The rows are grouped in 2 ways, from coarse to fine. Each group lies inside one group of the grouping before and may be the whole of it. The rows also spread widely along 5 directions, which tell nothing about the answers.
(in the rows, 128 means zero)
Known rows, each followed by its group in each grouping:
[119 113  85 144 144 166 104 110 120 109 144 152  98 173  96 130  83] => gomu pilit
[189 167  86  87  90 145 110 139 163  75 110  61 150 117  84 160 116] => Zivi toz
[134 130  91  86 160 106  94 109 116 125 119 111 153 151 159 144 141] => Zes vofu
[ 91 120 158 116 199 113 101 117 104 128 149 171 113 170 157 107 133] => gomu ludu
[124  69  74 102 129 144 137  76 108 184 157 139 116 115 148 170 176] => Rozov Nupu
[132  94  24 142 134 145 132  98 112 150 155 139 116 150 124 127 101] => Zes larat
[129 136 136 141 106 118 152 119 150 144 120 103 143 112 130 148 135] => Zes lusa
[126 109 156 101 103 139 178 123 133 135  91 117 121 105 124 149 162] => Rozov nufu
[147 122  65 126 116 139  63 125 120 102 140 106 126 138 145 145 127] => Penat Zali
[181 120  99 114 109 145  90 146 125  84 114 112 140 162 146 137 112] => Penat mep
[155 153 148 143  80 129 162 165 125  60  75  92 139 159 106 104  92] => Zes tiv
[137 131  43 156 171 142  14 107 125 130 182 100 101 153 131 164 141] => gomu ferut
[124 124  84 141 132 124 115 125 102 169 189 121 147 103 137 127 156] => Zivi puz
[123 108 129 117  76 168 206 126 163 154 108  88 132  62  96 167 160] => Rozov Zamot
[108 150 212 145 120 100 199 145 115 153 160 118 176  98 135 111 161] => Zivi kugo
[ 82  99 130 134 173 142 146 110 112 171 131 173  90 131 122 110 110] => gomu Fibab
[156 152  76  57 131 117  87 124 122  89 135 101 145 154 129 136 135] => Zivi toz
[143  98  76 106 106 167 167 111 124 127  90 122 105 143  92 119  95] => Zes vofu
[117  92 116 123  98 156 187 132 114 146 137 130 130 114 108 135 147] => Rozov Zamot
[105  90  94  90 150 126 136  78 125 190 151 148 130 109 152 141 152] => Zes lusa
[132 118  80 141 153 146  67 114 134 119 145 127 100 148 108 143 120] => gomu ferut
[151  90 115  94 137 132 118 142  87  74 118 176 123 202 159  97  88] => Penat mep
[137 153 104 182 131  90  98 155  75  74 136 124 147 204 155 110  93] => Zes larat
[154 139  70 139 120 112  93 127 105  73 131  99 128 191 149 114 105] => Zes tiv
[152 155  94 116  85 143 125 157 141  88  96  69 141 114 107 180 155] => Rozov Zamot
[130 152 143 163 121  98 137 145  99 112 142 111 142 157 156 112 136] => Zes tiv
[165 159 133 169  80 124 131 167 104  83 148  89 151 172 101  94 102] => Zivi kugo

New rows, each followed by its group in each grouping:
[119  66  94  52 135 159 182  89 109 160 104 161 114 135 120 110 118] => Zes vofu
[ 99 102 129 159 145 110 187 132  90 161 145 167 132 136 143 106 112] => Zes larat
[130 164 194 183 102 113 177 156 120 153 172  96 174 105 122 129 159] => Zivi kugo
[ 91 111 176 139 150 130 164 122  90 169 154 168 138  96 174 114 158] => Penat Zali
[155  88  87 114 130 156 110 124 138 148 144 129 129 103 151 151 149] => Penat mep
[129 119 204 143 104 134 210 144 145 162 113 130 159  69 128 137 151] => Penat mep
[122 101 108 208  77 167 216 125 134 185 138 119 125  94  80 137 113] => Zes larat
[124 122 131 116 131 120 150 120 105 131 108 118 139 145 135 112 124] => Zes vofu
[165 120 122 142 121 136  93 144 128  91 113 112 138 154 154 140 131] => Penat mep
[117 140 141 117 115 110 151 141 123 140 126  95 155  96 142 174 181] => Rozov Zamot
[123 119 106 105 137 118 141  95 125 150 136 122 129 114 145 129 150] => Zes tiv
[132 165 173 143 102 109 168 173 104  88 114 130 162 149 111  87 104] => Zivi puz
[137  73 128  49 138 134 160 114 127 139  97 185 124 126 149 114 139] => Penat mep
[117 132 112 205 109 128 171 134 117 167 150 110 136 111 113 150 130] => Zes larat
[135 130 139  89 116 105 153 155  97  75 108 136 143 168 146 118 125] => Rozov Zamot
[109 115 137 179 122 129 198 122 112 168 142 136 144 120 120 124 116] => Zes larat
[147 121 116 159  75 175 158 132 153 143 123  96 135  77  98 155 131] => Penat Zali
[125  97  90 138 127 125 119 114  94 121 146 163 119 192 151 109 104] => Zes lusa
[148 151  52 105 167 132  36 105 140  90 133  98 129 149 127 174 127] => gomu pilit
[166 130 103  70 109 128 138 134 145 109 125 107 147 125 106 116 126] => Zivi kugo
[120  94 114  74 143 120 166 105 100 130 125 164 121 146 138  88 118] => Zes tiv
[157  96  31 133  84 175 156 114 140 110 116 107 114 147  78 129  76] => Zes larat
[ 99 110  97  94 185 152 123  75 168 180 123 118  95  78 117 153 142] => gomu Fibab
[ 65 135 198 155 209  96 130 116 103 165 156 170 120 130 162 112 139] => gomu Fibab
[133 107 115  50 142 102 136 118  99  83  91 163 128 186 146  75 108] => Zes tiv
[139 145 102 153  84 130 126 153 107  96 137  87 143 146 124 153 150] => Rozov Zamot
[134 124 149  65 115 102 160 155  93  62  85 134 148 165 136 110 125] => Rozov Zamot
[118 148 141 176 109 105 164 141 126 171 164  97 167  73 115 127 164] => Zivi puz
[140 169 154 119 111 108 108 161 115  74  97 114 161 140 166 128 137] => Penat Zali
[119 170 156 136 159  98  90 138 135  85 115 117 149 148 130 149 131] => gomu pilit
